The rows come from 6 hidden closed curves, with some noise, and rows from the same curve form a group. Each curve winds through 6 dimensions. The rows are also pushed far along 4 directions, which tell nothing about the answers.
In the rows, 128 means zero.
Some rows, each with its group after it:
[132  77 105 157 188  90 167 112 131  84 133 115 101 127  77]
X
[133  61 120 185 204 102 172 124 150  77 135 171 106 111  99]
Y
[160 116 112 169 142 123 131 126 145  79  80 157 111 112  75]
Z
[153 135  96 126  56 144 106 126  94 114 139  90 172 145 157]
R
[120  73 169 216 186  94 175 141 146 114 105 187 104 115 114]
Z
[127  93  93 165 143 124 150 123 109 104 150 129 137 146 146]
X
[140 146 111 137 108 151 121 147 125 133 102 188 143 121 171]
B
[ 85 121 132 102  95 144 143 162  98 182 119 149 147 115 183]
R
[136 144 141 100 181  82 137  82 156 110 156  78  80 120  81]
Y
[122 162 139 108 103 147  82 122 158 167 111 159 135  95 153]
B
[126 164 167 129 142 161 109 137 169 178  68 204 129  77  96]
P
[145 146 127  73 123 125  92 103 146 110 144  61 125 159  93]
P
[108  82 136 177 139  98 181 139 104 116 120 135 114 124 137]
X
[138 136 103 105  71 141 121 126 101 118 147  82 134 130 163]
Z
[142  64 125 192 137 135 179 163 115  85 120 162 112 121 140]
Z
[146 147 154 153 139 116 104  97 165 131  88 127 109 123  93]
Z
[169 149  82 126 126  85 104  85 128  72 141  69 114 143  88]
X
[ 93 114 177 126 155 126 147 148 152 152  87 184 124  99 112]
P
[154  94  95 159  92 124 143 142  94  77 120 105 127 148 141]
P
[123  67  92 131 173  93 186 126 104  66 188  90  99 137 123]
Y
[159 141 141 154 154 108 123  91 178 106  88 154  93  85  93]
X
[152 143 102 151  85 152 103 126 129 127  96 166 145 105 161]
R
[118 103 103 131  96 112 161 153  66 115 187  97 151 157 198]
B
[146 154 128 141 142 121 119 111 150 107  83 142 115 113  66]
Y
[206 161 108 184 117 110  98  76 159  65  58 121 106 129  75]
B
[168 160 102  85 105 123  87  97 130 103 140  50 129 165 105]
B
[142  87 115 141 132  95 150 124  97  82 198  58 124 165 139]
B
[140 120 105 121 153 102 151 102 126  77 137  75  89 136  81]
Y
[153 130 104 140  57 174 102 140 106 130 103 124 165 146 165]
R
[135 117 123 123  94 135 132 131 114 128 138  89 117 136 157]
Z
[ 99 103 118 110 146 107 140 113 126 136 145 103 120 117 121]
Y
[156 112  92 151 135  91 130  91 123  77 146  72 104 132  98]
R
[158 163 119 140  69 202  79 150 127 143  99 151 161 163 165]
Y
[149  82 114 191 163 111 165 133 128  59 102 154 111 127  77]
Z
[134 175 170 116 104 181  83 135 170 174  71 189 146 100 134]
P
[ 92 119 161 101 181 123 149 155 137 167 152 159 122 123 126]
Y
[131  86 100 146 132 119 164 149 104  88 153 136 125 124 145]
Z
[104 162 149 102  74 198  82 146 128 200 111 150 178 140 178]
R
[ 78  96 143 103 156 130 165 166 112 154 166 157 142 126 157]
X
[160 137 107 136 118 139 109 110 127  75 127  79 120 170  87]
R
[ 76 141 139  64  81 149 132 150  96 188 164 107 150 117 193]
Z
[ 93 126 166 115 124 159 129 145 130 177 125 139 135 136 159]
Z
[156  67 103 181 192  90 186 135 124  46 123 154 103 135  87]
B
[134 141 113 114 112 141 102 109 127 123 146  74 121 159 128]
R
[112 132 127  58 114 131 122 137 111 160 193  82 134 133 172]
P
[175 142 117 162 120 110  87  84 172  87  74 123 106  98  67]
B
[166 142 105 167  66 160 107 135 128 112  60 161 129 118 151]
X
[ 98  73 136 163 160 137 169 133 125 124 141 147 122 133 152]
Y
[ 99 156 149  83 161 102 113 105 154 154 148 128 126 107 106]
Z
[149 129 132 179 160 125 139 127 158 125  66 201  99  81  99]
P
[ 82  94 149 118 164  82 177 129 100 147 179  82 117 144 130]
P
[ 98 113 153 108 191  79 175 123 124 130 137 121 118 134  88]
B
[118 153 152 127 101 146 116 133 135 177  98 154 131 103 159]
P
[135 129 111  95 162  92 134 109 141 102 128 112 116 119  78]
B
[157  89 123 193 139 117 154 121 128  79 103 126 104 142 118]
X
[ 95 167 140  92 135 141 106 130 151 174  95 165 120  97 118]
R
[120 123 147 157 177 101 152 113 156 129 108 170  94  91 117]
Y
[168 157 130 148 143 101 120  95 147  90  95 101  96 131  59]
Y
[136 150 126 149 131 169  97 120 167 149  54 195 130 108 109]
X
[149 118 100 139 134 141 127 126 127  83 140 106 104 159 126]
R
[108 127 163  87 183  85 139  98 146 142 188  74 107 135 107]
P
[168 153  75  76  82 166  89 107 113  81 169  33 137 185 125]
Y
[113 111 127  89 139 108 146 131 103 130 174  70 130 165 137]
B
[152 163 107  89 140  90  91  76 159 114 137  94 114  93  81]
R
[140 174 150 120 158 106  97  74 193 146  85 152  97  74  84]
X
[155 139 137 188 127 132 116 105 160 118  49 165 106 111 101]
X
[ 77 100 131 132 109 153 157 183  90 172 113 173 146 135 188]
X
[133 174 103  50  91 152  70 118 129 142 154  81 151 147 132]
Z
[171 106  81 188 101 169 130 144 113  62 112 135 116 171 151]
R
[137 124 128 144 111 171 118 140 136 130 104 166 149 145 162]
B
[155  94 122 177 192  99 161 114 144  80 148 138  96 131 104]
P
[123  85 133 173 150 112 171 142 110 115 115 129 110 134 117]
P

New rows. What belongs after each?
[172 139 116 118 148  80 119  85 160  76 110  87  83 105  60]
X
[140  85 114 164 172  70 171 125 120  80 141 123  92 118 108]
B
[140 162 114 142  64 167 105 168 100 149  90 166 160 137 159]
Y
[130 139 142 102 144 132 114 107 154 134 153 115 126 126 128]
X
[155 127  86 189  68 180 121 150  96  85 112 150 143 165 178]
R
[ 91 145 154 126  96 160 121 145 110 196 122 138 153 146 181]
P
[165 132  94 176  71 137  96 124 111 104  96 126 157 137 133]
Y
[148 125 136 150 148 114 122 103 157 101 107 131 107 135 110]
P
[142  71 117 211 147 143 167 160 110  79  99 172 134 151 109]
Y
[155  89 102 166  90 154 153 162  92  82 108 132 147 158 148]
R
[ 93 106 138 126 169 115 151 138 124 139 131 141 128 136 106]
X
[142 154 123 140 105 167 102 132 140 146 113 165 141 131 168]
P
[ 84  98 126 144 115 137 181 189  72 152 133 189 162 135 195]
B
[150  95 104 119 107 128 147 141 102  83 172  74 122 144 135]
Z
[152 117 103 123 131  90 126 106 125  74 166  83 128 130 101]
B
[111 191 180  90 141 135  93 106 170 201  97 143 126  90  90]
P
[168 116 133 172 152 110 131  96 150  73 122 104 108 145  86]
X
[116  67 130 174 135 102 174 141  95  94 135 106 132 148 118]
B
[155  97 126 191 167 110 155 124 144  85  74 167 101 126  94]
B
[160 141 117 136 101 170  95 136 142 100  97 149 148 151 124]
P
[148 105 106 150  85 145 116 127 113 106 134  96 137 153 161]
B
[152 141 105 138 130 119 124 112 122 111 140 104 127 135 105]
P
[106  95 104  90 134 124 160 164  81 116 208  94 143 158 159]
Y
[136 106 142 185 141 158 147 145 132 114 119 171 130 146 150]
Y
[ 85  98 127 112 147  86 176 150  96 135 165 129 123 115 153]
X
[ 89 117 180 125 183 122 147 130 160 156 110 178 131 111 104]
B
[130 122 153 154 176 108 133 107 166 118  97 156  99 122  99]
P
[161 149 102 124 107 158 108 139 122 107 114 142 151 157 138]
B
[143 163 154  98 147 108 100  74 183 137  94 102  98  91  60]
X
[137 112 122 177  94 172 134 155 105 136  96 148 140 154 163]
P
[188 135 114 188 132 157  93 120 173  71  63 194 129 118  80]
B
[ 84  87 135 137 191  78 185 123 116 114 175 101  79 132 122]
R
[123 134 150 122 134 125 126 104 155 149  97 126 111 100 106]
X
[172 126  91 133  50 169  96 143 106  71 118 105 162 171 155]
P
[ 78 110 145 112 114 133 164 155 103 171 135 145 126 100 181]
Z
[158 152 145 137 128 156  87 114 175 116  64 154 122 134  90]
P
[175 117 117 183 125 126 122 108 145  84  71 143 126 118  84]
R
[131  97  99 112  95 108 145 129  77 103 195  60 161 151 157]
R
[115 137 134 106 113 146 129 138 100 162 170  92 149 151 146]
P
[120  98  79 117 130 113 143 116  90 104 200  68 144 164 151]
X
[121 134 126 104 126 136 112 105 130 141 143  82 136 150 115]
X
[136 168 157 122 135 162  93 117 166 155 109 150 131 132 122]
Y
[160 134 109  98 115 108 119 105 117  97 194  53 124 142 137]
P
[153 122 109 175  67 159 118 139 106 116  99 154 168 131 165]
R
[131 108 114 108 155  96 145 111 132  98 163 110 123 124 122]
B
[ 72  91 157 122 130 101 158 140 108 165 154 120 130 112 156]
B
[167 164 119 103 111 131  78 102 168 102  88 125 116 117  97]
P
[142 117 129 161 138 121 131 109 132 108 134 116 123 146 127]
X
[126 130 120 101 113 124 133 135 117 125 144 124 147 120 138]
R
[ 78 139 164  84 187  86 154 127 141 163 136 134 105  96  76]
Y
[181 127  99 188 135 157 113 124 152  61  74 171 118 135  86]
R
[126 159 139 147 118 130  93 121 150 156  97 172 138 117 143]
Z
[170 137 107 150  55 174  72 120 127 105 110  95 154 163 143]
B
[118 170 157  48 128 130  83 102 152 155 157  66 140 151 101]
P
[ 73 139 156  85 160  73 142 113 133 175 144 119 115  92 114]
Z
[ 84 105 134 151  88 168 148 167  82 166 127 135 146 161 195]
R
[ 82 167 118  58 106 138  93 125 112 187 144 100 160 142 136]
X
[121 162 185 125 151 142 100 115 184 165  75 168 120 101  78]
Z
[102  83 133 158  94 134 176 178  73 127 155 141 150 149 203]
X
[ 91  81 140 161 119 165 169 195  94 145 107 190 154 146 169]
X
[123  83 121 184 122 159 160 169 107 115 136 186 141 139 197]
Z
[147 151 109 152  60 161  97 136 108 142  94 125 147 145 163]
Y
[111 144 158  85 116 155 101 135 148 160 113 131 138 136 136]
P
[121  83  86 160 118 129 167 157  82  88 145 125 124 148 153]
R
[157 100 122 200 163 107 167 114 137  74 113 150  89 120 118]
Y
[100 103 107 156  97 166 142 169  82 142 119 154 165 164 174]
X
[151 150 101 132 115 129 113 114 138 101 105 132 109 118 118]
R
[111 105 107 150 151 126 145 122 121 129 142 141 134 131 144]
X
[112 164 154  99 101 188  86 137 153 183  96 172 163 132 160]
B
[ 92 118 146 109 105 162 142 186 108 168 124 179 147 129 190]
X
[117 164 129 120 121 125  97 117 146 156  78 156 127 106 108]
Z
[162 148  99  99  53 136  89 111 104  89 162  47 154 172 156]
P
[168 113  80 173  95 149 138 153 101  81 116 166 144 146 177]
B
[138 106 104 176  95 147 144 154  94 108  89 137 134 149 132]
Y
[160 170 110 106 124 143  76 105 163 114 105 131 124 123  93]
Z
[159 161  95  88  94 114  91  97 126 109 119  59 127 144 100]
B
[ 93 110 141 111 154  82 162 119 104 143 171  76 118 139 122]
P
[115 116 120  82 131 112 141 139 115 120 152  99 126 125 109]
X
[104 155 149  95 165 120 130 102 160 147  99 129  91 101  81]
Y
[ 85 136 138 117 129 123 134 135 130 172  99 167 130  89 131]
Y
[139 101  99 131 121  90 155 124  93  87 185  84 127 144 159]
B
[157 167  87  97  50 147  80 115 106 123 106  74 151 154 138]
B
[161 131  86 120  85 156  96  96 121  90 154  60 141 167 142]
Y
[137 175 141  79 154 131  94 108 163 153 122 118 123 109  59]
P
[191 139 136 138 149 110 114  94 178  82  93 142 119 102  76]
R
[ 89 119 140  87 116 126 135 140 104 150 180  96 151 159 173]
P
